There are 4 nested groupings, the coarsest first. Each group lies inside one group of the grouping before and may be the whole of it. The rows also spread widely along 11 directions, which tell nothing about the answers.
(in the rows, 128 means zero)
Known rows, each followed by its group in each grouping:
[133 126 133 130 148 163 163 115 143 142 102 124 138 144 134 116 121 124
 101 101 145 104 122 119 162 140 153 137  92 124]	siku fuva Fet retez
[146 120 127 123  93 115 173 114 103 140 141 162 101 129 161 156 163 180
  75 160 100 114 131 113 113 143  96 170 137 142]	siku fuva Fet puful
[ 73 125 180 146 140 156 137 133 154 117  93 127 105 142 136 121 109  65
 152 111 157 125 100 128 113 196 119 115 122 148]	siku kez nal midaz
[124 159 124 157 146 115 130 147 120 131 109 140 128 129  91 165 120 131
 116 134  98  96 152  72 119 162 102 104 123 106]	siku mugo tir tori
[168 104 135 107 110 165  85 143 129 132 152 159 146  86 146 159 163 129
  76 164 108 118 140  85  69  72 128 134 166 149]	Zegib Kivuk pasi reled
[147 146  98 149 152 199 111 141 149 185 109 128 150 162 169 123 103  65
 102 109 154 136 148  92 127 125 174 145 131 113]	Zegib big zese vub
[ 93 122 164 121 137 109 141 100 166 119 123 130  91 117 154 133 171 121
 158 163 100 151 131 139  80 163  95 102 113 183]	gage vogi mip fosev
[120  90 138 103 126 165 114  88 166 140 123 103 131 112 156 127 154 114
 104 141 134 154 124 135 110  96 134 136 112 169]	Zegib Kivuk kizog Soz
[ 96  98 178 108 113 150 118 136 143 139 114 140 115 106 115 127 133 110
 118 119 158 122 113 119  91 142 124 114 174 161]	Zegib med Vupa sika
[106 115 124 150 143 177 125 110 146 140 108 113 143 147 145 136 123 107
 131 110 127 133 159 122 124 131 142 105  94 118]	gage vogi mok zab
[106  98 168 139 125 161 136 153 137 100 125 174 105 118 138 144 159 139
 136 140 115 103 135 122  74 157 107  74 130 167]	siku kez bag gipep
[ 88 101 155 147  80 135 126  79 109 108 131 116 117 138 154 157 145 108
 128 148 101 160 134 134  94 172  68 176 130 105]	siku kez bag refo
[ 80 143 150 154 118 151 129 133 117 142  97 126 149 146  90 128  94 100
 135  85 145 106 139  88 133 178 130 128 141  67]	Zegib big zese Gete
[108 118 134 129 132 132 133 102 140 120 118 110 119 128 132 147 137 133
 114 146 111 130 135 118 127 133 101 122 101 146]	siku mugo gofe dagu
[120 130 121 126 138 151 103 127 164 158 124 129 109 125 172 141 139  85
 110 161 134 158 127 104  82 121 127 127 141 183]	Zegib Kivuk pasi zamab
[150 118 144 119 136 142 134 114 137 138 126 139 144 111 125 137 155 137
 108 129 107 111 141 118 109 119 136 126 124 125]	gage Vafug zaz bageb
[ 99 144 129 121 101  97 194 101 120 154 139 168 101 135 158 128 169 192
 119 157 111 118 129 115 111 161 106 153 139 138]	Zegib med Kotub vivi
[164 136 124 155 143 199 110 173 131 147 130 153 126 159 199 143 121  84
  89 148 131 113 132  81 103 110 157 120 110 138]	Zegib med Kotub Zedu
[113 143 147 146 170 151 142 142 177 169  99 145 116 150 134 108 129  75
 152 106 156 129 126 115 109 178 155  95 133 150]	Zegib med soged Zuk
[128 110 169 133 110 170 140 160 111 142 118 156 112 138 153 135 113  99
  96 109 160 106 113 118 109 160 143 130 167 136]	gage vogi Bodir nedev
[ 68 119 138 124 104 141 105 103 125 134 109  86 120 131 139 150 102 115
  96 144 135 146 122 102 123 118  99 151 124 141]	Zegib med Vupa fola
[164 135 114 120 124 158 149 104 140 163 130 157 155 127 148 122 153 118
 105 121 128 130 144 116 112 130 149 183 150 104]	siku fuva pemi vike
[175 171  89 131 157 182 113 118 158 148 141 152 183 123 164 129 146  98
 117 146 101 130 164  77 105  87 158 169 105  92]	siku fuva misa Ruve
[112 150 116 132 142 116  91  71 159 133 111  80 138 120 127 156 128  71
 125 157  96 180 144  97 110 134  87 175 107 121]	siku fuva Fet retez
[120 114 157 122 107 150 135 133 114 130 120 128 113 129 142 143 113 104
  85 129 150 116 104 113 127 147 117 155 151 139]	siku mugo gofe dagu
[131 135 121 164 142 106 139 117 141 168  97 133 111 147 101 154 131  94
 127 114 117 141 155 110 105 205 101 130 153 115]	siku fuva Fet puful
[109 116 154 103 117 132 159 121 135 147 120 156 123 103 118 123 147 150
 117 114 142 110 129 130 105 146 134 126 168 146]	gage vogi mip fosev
[117 122 154 122 111 153 151 124 111 126 121 138 138 122 119 134 123 139
  96 114 140  95 118 108 141 138 127 149 135 108]	siku mugo tir tori
[203 113 100 157 162 195 132 153 147 187 122 156 129 164 184 137 141  92
  86 120 130 120 159 124 105 123 179 111 124 145]	gage Vafug zaz bageb
[153 126  96 149 164 113 148 113 159 187 101 119 116 145 120 140 148 134
 102 123 115 129 154 113 130 153 136 101 114 146]	Zegib Kivuk pasi zamab
[ 76 117 131 104 108 144 107  74 143 138 118 107 173  95  88 129 135 143
 129 117 128 137 155 107 113  99 117 149 144  97]	Zegib med Vupa fola
[102 117 136 121 135 155 120 121 152 148 110 119 131 124 126 129 127 123
 116 124 140 126 134 110 116 120 133 113 125 148]	Zegib med Vupa sika
[ 92  83 168 139  92 132 144 116 111 115 118 150 112 118 105 152 151 146
 125 118 119 117 138 136  90 181  86 118 161 127]	siku kez bag refo
[133 108 114 120 105 144 120 115 121 150 133 150 128 105 135 160 149 136
  89 145 116 138 149 114  82 124 107 157 178 141]	siku kez bag refo
[146 117 143 143 124 151 175 117 119 145 113 158 150 138 112 122 142 141
 115  88 130  89 137 126 140 174 142 147 133  77]	siku kez nal midaz
[148 106 133 119 127 174 141 109 141 153 132 159 159 117 133 121 161 137
 119 109 129 114 155 134 102 115 157 129 144 114]	gage Vafug zaz bageb
[120 113 108 119 129 130 156  83 139 163 113 115 131 128 117 133 138 146
 101 116 135 133 145 133 143 138 123 147 135 130]	siku mugo gofe dagu

New rows, each followed by its group in each grouping:
[175 154 135 125 156  98 129 104 156 154 123 126 127 115 123 140 153  80
 120 150 101 143 127 101 112 164 113 164 141 124]	siku mugo gofe dagu
[100 119 147 124 107 121 119  96 146 144 123 127 121 116 127 139 150 101
 133 140 124 157 130 117  83 160 101 150 159 131]	Zegib Kivuk kizog Soz
[159 152 129 117 145 124 132 144 126 151 121 158 151  99  96 146 138 145
  95 127 108  88 143  81 108 120 142 126 153 113]	gage Vafug zaz bageb
[135 161 153 121 127 126 144 113 126 133 120 104 136 133 153 123 116  99
  90 139 127 112  85  85 158 137 137 186  95 103]	Zegib Kivuk pasi zamab
[ 99  90 160 126 103 173 142 125 124 118 117 140 119 129 139 137 131 134
 104 115 146 113 124 129 116 140 118 126 131 144]	siku fuva Fet puful
[123 125 146 103 120 155 149  93 149 155 126 134 153 116 140 100 144 114
 114 112 155 125 110 121 130 129 158 173 143 115]	Zegib Kivuk pasi reled
[174  83 179 149 108 126 133 101 118 151 113 108 128 146 117 136 150  84
 101 103 115 131 126 133 132 192 117 160 142  81]	Zegib big zese Gete
[171  87 148 154 111 132 110 125 102 151 111 114 133 134 104 171 130  97
  83 107 108 125 155 118 111 164 110 135 160  86]	gage vogi mip fosev
[123 115 133 116 125 139 129 114 128 145 118 131 136 109 114 145 137 144
  97 125 122 115 142 116 110 117 128 126 143 135]	gage Vafug zaz bageb
[114  98 157 141 140 154 119 141 148 134 103 128 125 126 107 135 133 114
 119 109 139 108 132 112 111 148 133  74 125 144]	Zegib Kivuk pasi zamab
[120 139 118 129 123 179 146 135 120 151 124 163 161 130 132 127 122 143
 114 101 141  98 156 101 120 121 160 131 145  93]	gage vogi Bodir nedev
[126 152 130 141 123 165 133 155 127 141 122 170 127 136 150 142 119 100
 112 130 137 113 133  85  97 151 130 146 152 122]	siku fuva Fet puful
[115  88 147 108 116 148 113  96 132 134 116  98 140 107 119 143 136 139
  82 130 128 129 127 118 129  93 121 132 125 140]	Zegib med Kotub vivi
[126 104 160 152 110 156 128 136 112 113 124 140 119 142 135 153 131 108
 115 128 120 112 134 114 109 166 104 119 130 115]	siku mugo gofe dagu
[126 138 139 148 109 126 151 118 109 147 126 154 127 143 133 146 140 126
 121 126 110 118 145 112 101 173 114 150 147  92]	gage Vafug zaz bageb
[ 46 114 174 170 119 194 130 150 136 110 110 173 142 152 113 118 125 108
 189  88 151 102 155 112  82 182 129  56 133  95]	Zegib med Kotub vivi
[150 110 124 158 125 162 138 117 124 158 119 138 136 153 133 143 135 104
 109 107 130 126 155 123 122 163 129 138 139  97]	siku mugo tir tori
[ 94  96 147 143 124 157 134 105 134 148  93 101 125 146 105 132 102  86
 116  85 167 133 129 139 142 175 123 129 144 118]	siku mugo gofe dagu
[ 48 130 134 105 118 146 144 120 145 150 106 133 117 116 120 120 118 153
 119 121 160 120 126 110 119 127 129 114 148 169]	Zegib big zese Gete
[104 112 145 112 105 176 134 129 132 127 128 162 129 114 146 133 136 129
 106 127 150 119 128 114  95 122 128 142 157 149]	siku fuva Fet retez
[158  65 142 121 131 162 123  86 149 188  96 104 172 120  69 114 137 104
 102  54 163 129 151 147 141 140 162 136 169  86]	Zegib med Vupa sika
[133 102 151 141 111 209 144 153 129 142 128 163 131 154 177 116 131 104
 107 107 163 105 120 120 110 140 165 125 132 124]	Zegib Kivuk kizog Soz
[169 133 102 117 153 157 113 135 147 175 117 139 167 109 108 134 135 135
  86 120 125 105 157  82 119  87 162 126 145 117]	Zegib med Vupa fola
[ 99 121 170  84 121 145 156  96 152 123 113 134 141  96 118 104 141 132
 118 114 154 116  98 129 127 128 139 159 139 146]	siku fuva pemi vike
[134  93 146 130  95 132 104 103 113 147 114 123 139 106  96 163 131  95
  92 114 127 141 139 120  96 158  96 174 194  98]	siku kez nal midaz
[ 74 122 154 143 130 177 136 129 162 134 113 158 117 140 147 116 131  82
 160 112 160 140 135 130  82 176 127 111 147 151]	siku fuva misa Ruve
[143 106 119 144 119 206 133 157 120 158 131 180 149 143 156 132 138 139
  99 111 144  97 159 103 100 111 163 106 149 115]	Zegib med Kotub vivi
[ 60 146 139 168 132 172 122 129 133 125  91 114 143 160 112 134  78  72
 144  91 153 124 140  97 129 178 121 124 113  85]	siku fuva misa Ruve
[ 78 141 176 139 147 145 159 125 157 124 100 130 126 147 124  99 125 113
 162 106 144 101 112 113 135 176 139 101  91 122]	Zegib med Vupa fola
[150 141 134 134 141 182 118 145 140 141 130 142 129 140 189 135 125  81
 106 144 128 129 130 102 104 119 151 139 120 141]	gage vogi Bodir nedev
[100 129 141 102 119 165 123 113 138 141 125 133 150 108 138 121 128 123
 105 130 149 122 119 101 117  97 143 150 143 132]	Zegib med Kotub vivi
[117 140  96 126 130 179 107 127 141 150 137 165 164 107 140 148 143 134
 127 135 115 128 182  90  74  90 143 118 152 118]	gage vogi mok zab
[ 90 116 141 124  96 118 158 126 126 152 129 147  69 138 178 144 146 145
  94 162 139 136 108 123  95 159 101 136 154 193]	Zegib Kivuk pasi zamab
[ 54 144 161 129 132 136 156 119 154 152 101 131 102 145 143 105 114  92
 147 117 172 135 100 121 118 182 131 127 141 156]	Zegib med Kotub vivi
[117 120 139 115 151 139 108 100 153 149  93  82 155 110  87 129 118 112
 103 105 131 126 134 102 150 117 137 124 113 120]	Zegib big zese vub
[139 123 153 131 115 166 114 119 137 142 132 143 146 130 151 126 147  87
 126 128 124 135 137 105  95 142 132 154 147 104]	Zegib big zese vub
[100 113 157 128 102 152  99 121 107 108 121 117 142 112 117 162 118 122
 100 134 113 117 136 101 102 115 104 133 132 111]	gage Vafug zaz bageb
[131 103 163 115 118 151 168 133 130 165 112 157 132 126 113 106 137 143
 103  88 166  89 116 126 131 155 158 131 167 123]	Zegib med Vupa fola
[ 70 110 155  85 149 152 126 117 173 119  97 121 129  79  91 123 128 143
 118 117 156 115 116 118 118 103 130  92 128 195]	siku fuva Fet puful
[177 102 116 116 114 163 105 107 123 141 146 150 173  93 112 157 168 144
  88 135 100 120 172 104  97  87 124 150 158  97]	siku mugo tir tori
[139 111 111 161  92 139 119 122  96 143 134 139 138 142 132 174 143 146
  89 139  93 120 168  91 101 137 101 136 136  84]	Zegib Kivuk pasi zamab
[124 113 125 112 101 144 168 106 130 178 138 157 103 137 184 123 157 146
  91 143 150 139 122 134 106 134 134 167 165 162]	Zegib med Kotub Zedu
[143 140 130  99 139 142 110 115 168 164 133 139 125 103 162 125 157  94
 111 162 124 154 126 101  85 109 137 156 156 172]	Zegib big zese Gete
[138 120 135 170 136 141 106 147 130 130 111 142 116 139 126 171 132  91
 120 138  99 126 154 100  84 173  97 107 135 123]	siku kez nal midaz
[113  86 179 143 116 170 112 144 119 131 102 117 117 136 128 147 102  76
 101  97 157 119 118 123 114 162 131 111 150 132]	gage vogi mok zab
[ 95  82 173 125  95 141 142  92 127 152 112 118 118 134 126 122 136 104
 114 103 160 143 114 146 117 170 117 151 167 125]	Zegib med Kotub vivi
[116 144 125 134 136 128 134  99 148 159 103 113 122 138 132 135 117  81
 113 123 139 151 126 111 126 166 118 170 138 127]	siku fuva Fet retez
[159  84 158 128 108 132 128 106 111 134 120 122 161 108  80 144 152 149
  87 101 111  96 138 111 134 134 125 133 138  78]	Zegib Kivuk pasi reled
[ 92 109 141 126 132 191 108 130 164 130 125 143 131 126 161 124 143 117
 138 140 138 133 145 115  83 103 136  92 120 167]	Zegib med Vupa fola
[157 140 142 163 128 127 145 164 106 143 124 168 111 145 140 162 135 121
 107 132 102  95 145  87  98 178 122 113 142 110]	gage vogi mok zab
[ 90 160  96 163 136 145 192 133 151 202 110 185 111 176 150 105 134 125
 156  96 166 123 153 119 106 208 155 116 161 122]	Zegib Kivuk pasi zamab
[132  83 143 123 109 142 125  79 141 155 128 123 139 121 130 133 168 123
 114 124 122 152 148 140 102 133 118 145 151 121]	Zegib med Kotub vivi
[138 117 160 150 102 148 160 137 102 128 125 154 107 152 165 144 131 112
  97 130 126 106 110 120 118 182 114 164 134 113]	siku kez nal midaz
[117 114 127 128 100 146 108  81 129 160 115  92 150 131 127 140 117  83
  98 116 139 159 131 114 123 138 121 190 149  87]	Zegib Kivuk kizog Soz
[109 138 153 149 140 175 158 154 124 131 106 150 136 152 134 120 106 119
 129  92 148  84 130 107 139 162 158 101 110 104]	gage vogi Bodir nedev
[140 129 150 130 107 170 153 144  97 131 124 133 125 149 165 135 100 109
  68 122 153  93  96 102 156 140 140 174 125 112]	siku mugo gofe dagu
[129 122 155 134 108 118 124 120 108  96 129 126 115 115 141 170 145 138
  94 168  79 114 121  98 108 139  78 150 106 127]	siku kez nal midaz
[170 105 132  98 129 141 116 123 136 142 124 131 129  91 128 156 148 137
  58 147 117 120 126 104 113  90 124 150 145 165]	siku fuva Fet puful
[127 122 121 137 116 197 130 139 121 134 124 160 156 134 141 138 121 126
 101 109 142 104 150  99 115 117 145 139 135 103]	siku fuva Fet retez
[158 144 128 136 149 149 145 100 153 168 122 125 143 150 166 112 144  89
 116 129 127 138 126 112 134 140 154 166 110 107]	Zegib med Kotub vivi
[153 108 115 127 143 198 150 139 137 154 118 176 171 118 114 118 143 151
 107  86 144  85 158 117 122 115 175 111 143 106]	siku kez bag gipep
[134 104 103 116 155 136  99  82 167 190  96  80 138 111 112 147 124  86
  94 113 138 173 155 130 120 114 138 138 152 152]	gage vogi mok zab
[152 118 148 169 166 128 160 131 165 160 102 141 110 162 127 119 158 100
 147 106 121 115 139 127 119 205 141  77 103 130]	Zegib Kivuk pasi zamab
[152  98 139 126 112 127 124  91 128 161 117 105 141 122 114 141 142 108
  85 115 127 137 130 120 129 143 124 164 149 103]	Zegib Kivuk pasi zamab
[115 112 145 121 121 123 144 102 124 141 112 115 135 121 109 136 138 153
  96 123 122 112 127 110 139 130 120 132 122 119]	Zegib med Kotub vivi
[124 100 139 136 119 113 127 105 116 149  93  89 114 125 101 164 110 112
  71 117 128 130 120 121 141 161  97 157 143 127]	siku kez nal midaz
[157  67 204 111  95 110 136 104 110 108 132 124 108 102 124 154 175 140
  87 142  96 114 108 145 102 149  93 138 139 142]	gage Vafug zaz bageb
[133 137 142 107 121 167 150  99 142 150 126 134 151 124 157 106 128  93
 102 116 156 132 108 119 133 130 152 201 140 112]	siku fuva misa Ruve
[133 103 103 139 112 180 122 121 122 196 112 144 149 140 125 140 113  98
  97  83 165 143 170 128 105 143 153 149 202 100]	gage vogi Bodir nedev
[174  95 153 170 142 134  75 127 128 135 108 104 134 133 102 179 137  65
 109 126  85 138 162 110  88 160 101 103 129 101]	gage Vafug zaz bageb
[115 121 136 117 114 141 125 101 139 141 126 109 121 126 163 136 136 114
  93 151 129 142 113 111 120 118 121 159 119 147]	Zegib Kivuk pasi zamab
[105 140 127 104 154 137 131 109 169 164 100 118 121 107 127 120 119  86
 113 125 158 147 109 119 117 141 138 154 157 173]	siku kez bag refo
[ 70  94 151 157 131 182 129 149 142 146  94 150 134 144  90 128 116 122
 147  72 166 105 157 121 103 166 140  54 151 122]	Zegib med soged Zuk
[ 94 126 133 132 124 183 111 115 136 140 114 109 146 141 153 129 106  94
 108 123 150 134 128 102 128 110 141 142 116 119]	Zegib med Kotub vivi
[135  68 150 137 113 138 151 106 131 161 109 122 117 138 115 133 151 138
  94  97 142 120 134 146 128 163 129 114 143 132]	Zegib Kivuk pasi zamab
[148 147  96 159 149 163 126 126 148 167 117 154 145 145 147 141 134  87
 128 124 119 136 164 104  97 155 138 145 138 103]	siku kez nal midaz
[113 125  90 147 130 182 155 132 165 195 127 170  94 171 211 119 146 104
 127 137 161 158 147 134  80 154 154 124 150 183]	Zegib Kivuk kizog Soz
[ 84 130 152 132 104 137 149 133 102 113 120 133 112 133 142 150 115 156
 104 137 120 102 125 103 125 142 107 122 116 130]	gage vogi Bodir nedev
[ 91 141 117 139 138 141 120 116 152 152 112 126 125 136 135 137 134 121
 135 137 118 141 156  99 103 141 117 112 124 140]	Zegib big zese vub
[ 98 160 149 137 146 129 194 120 144 135 112 145 126 154 137  99 139 162
 149 117 124  85 119 107 154 169 143 114  72 111]	Zegib med Vupa sika
[112 150 125 125 139 197 147 116 166 167 126 165 164 142 160  85 141 100
 157 100 159 127 145 114 113 137 179 144 137 104]	Zegib big zese vub
[ 84 145 133 144 114 133 124 133 117 122 109 147 138 120  88 159 114 132
 127 119 118 110 153  81 102 159  97 125 148  97]	siku fuva Fet puful
[ 64 112 145  82 102 155  72 106 129  91 126  94 161  64 102 157 119 155
  85 156 121 119 123  77 110  42 104 129 125 148]	Zegib Kivuk pasi reled
[153 154  90 138 140 154 134 104 134 183 112 116 179 140 118 125 114 107
  93  97 137 118 148  86 155 123 166 173 126  60]	Zegib Kivuk pasi zamab
[144 107 143 134 124 148 116 128 117 144 113 118 143 126 115 149 126 121
  82 119 123 110 134  97 129 122 129 128 133 108]	Zegib med Kotub vivi
[119 126 125 114 139 119 156  99 150 167 110 115  98 127 142 132 135 121
  94 137 145 143 115 131 134 149 120 151 140 177]	siku mugo tir tori
[120  99 143 152  95 157 144 120  91 118 129 144 141 143 129 156 141 166
 104 118 101  96 159 119 114 139 112 119 114  85]	gage Vafug zaz bageb
[120 112 116 139 126 169 188 112 137 174 116 152 136 159 149 103 142 159
 111  91 159 102 137 136 148 150 168 126 120 117]	Zegib Kivuk pasi reled
[100 143 140 145 128 135 137 130 144 150 105 143 100 147 147 137 119  78
 129 130 145 146 124 113  92 187 113 144 157 149]	siku fuva pemi vike
[108 141 117 153 128 143 117 136 129 146 106 141 129 135 111 158 112 102
 116 120 128 128 155  89 100 161 109 128 153 115]	siku fuva Fet retez
[147  90 124 110 152 122 160  85 159 182  90 124 149  99  59 120 152 150
 104  74 145 115 146 149 143 152 147 127 160 126]	siku kez nal midaz
[ 80 122 136 109 104 130 138  76 130 145 118 113 133 115 126 134 131 133
 115 127 133 145 132 132 115 131 112 165 145 127]	gage Vafug zaz bageb
[148 101 136 134 110 122 134 119 131 153 130 158 125 116 113 150 172 144
 112 132 106 124 153 114  81 156 112 122 165 122]	Zegib Kivuk kizog Soz
[146 116 102 148 130 143 104 113 135 162 121 128 154 130 111 158 146 133
 109 131  96 132 183  96  99 119 119 119 136  99]	Zegib med Vupa fola
[125 102 143 133 107 132 121 117 130 155 126 154 134 117 103 145 159 133
 128 122 118 129 160 114  77 154 109 121 179 112]	Zegib med Vupa sika
[117  97 189 104  75 136 170 134 115 117 147 197  83 110 167 134 175 149
 107 152 138 113 100 135  71 168  99 154 185 177]	siku fuva Fet retez
[147  90  95  97 140 164 118 108 172 183 130 138 123 107 161 133 170 155
  84 153 133 149 157 130  89  67 147 115 150 206]	Zegib med Vupa fola
[157  90 160 103 122 134 132  92 139 158 113  88 129 115 133 123 134  98
  65 118 151 133  90 130 151 127 142 176 138 141]	Zegib Kivuk pasi reled
[150 114 126 150 156 147 145 134 146 170 104 138 138 144 106 132 138 130
 112  96 130 106 154 112 130 151 151  93 126 115]	Zegib med soged Zuk
[119  93 136 105 126 134 153  97 156 163 120 128 110 120 140 122 164 160
 107 133 135 134 132 143 116 124 129 121 133 176]	Zegib med Vupa sika
[109 110 154 124 111 162 169  96 139 134 137 154 133 140 168 106 168 150
 135 128 129 120 130 136 117 138 137 136 112 123]	Zegib med Kotub vivi
[130 116 132 119 125 124 128 107 145 154 127 137 127 113 123 139 162 143
 117 143 109 133 148 112  95 129 114 128 144 139]	Zegib med Vupa sika
[149 111  96 152 152 174  95 125 155 173 108 121 160 135 114 145 130  98
 108 106 129 134 174 101 108 117 151 101 132 111]	Zegib Kivuk pasi zamab
[132  93 158  93  88 122 116 116 120 130 142 139 117  83 131 154 164 153
  74 160 117 125 115 108  87 105 102 148 172 162]	Zegib Kivuk pasi zamab
[134 140 123 116 150 161 128 126 151 146 124 149 154 107 133 131 142 129
 121 126 122 114 151  99 106 107 155 116 130 131]	gage vogi mok zab
[102 132 119 134 113 149 135 110 119 141 126 144 151 123 124 147 134 148
 123 121 114 119 166 103 107 129 125 131 137  95]	gage vogi mok zab
[ 35 103 178 106  85 173 143 105 133 116 110 138 122 117 129 114 110 108
 132 100 187 132 102 137 108 156 116 155 168 145]	siku fuva Fet retez
[102  92 116 148 129 152 127  98 154 170 103 126 111 140 131 141 137  93
 128 111 145 167 156 151  91 175 113 124 164 152]	siku kez bag gipep
[106 122 121 147 116 151 171 129 121 158 108 153 109 157 141 136 120 138
 103 108 151 114 138 121 127 173 127 135 142 133]	siku fuva Fet retez
[ 74 117 140 117 110 143 121 113 138 138 117 130 130 109 117 136 130 132
 118 127 145 128 129 107 101 129 117 124 155 144]	Zegib Kivuk pasi reled
[120 136 128 138 130 169 152  89 146 152 128 141 151 149 164 111 147 106
 145 116 128 137 147 135 113 145 149 155 113  97]	gage Vafug zaz bageb
[108 114 150 100 131 112  97  86 154 140 107  92 150  85  77 139 138 118
 114 130 118 140 134 104 113 114 108 139 146 127]	Zegib med Vupa fola
[177  80 103  97 133 158  96  97 142 155 126 122 166  75 101 157 162 148
  64 130 108 133 162 119 105  65 132 143 158 141]	siku kez bag refo
[ 99 136 128 140 152 106 138  98 152 131 103  99 126 129 107 140 140 147
 126 137  99 120 138 101 138 144 110 101  77 132]	Zegib Kivuk pasi reled
[135 119 156 140 124 147 160 111 134 124 125 131 113 149 169 129 145 114
 109 136 119 124 116 127 128 160 120 151  95 132]	siku fuva misa Ruve
[119 146 171 175 135 128 142 174 118 134 107 157 106 162 120 145 116  94
 134 116 123  93 124  83 108 209 117  96 133 103]	Zegib med soged Zuk
[116 104 165 125 131 153  95 141 156 148 112 131 106 118 136 138 136  71
 120 133 144 147 125 114  77 152 120 109 171 176]	Zegib big zese vub
[119  87 121 151  90 158 126 119  97 127 122 136 125 140 130 174 132 154
  83 128 112 121 164 114 108 135  93 131 135 114]	siku fuva Fet retez
[131 120 127 134 131 128 150 108 141 126 129 146 124 122 133 146 168 165
 116 148  90 119 154 114 106 134 105 117 104 140]	siku fuva misa Ruve
[141 161 113 142 168 131 128 103 186 158 123 132 115 140 174 129 155  67
 145 161 107 171 143 112  88 158 121 149 112 158]	siku fuva misa Ruve
[110 127 141 119 129 149 160 117 133 131 112 132 138 123 122 124 125 147
 100 112 139 100 122 112 144 133 135 139 112 126]	siku fuva misa Ruve
[ 93 108 157 168  97 175 125 150 101 113 110 132 104 165 156 161  98  94
 102 122 140 119 127 108 111 173  99 129 123 121]	siku fuva Fet puful
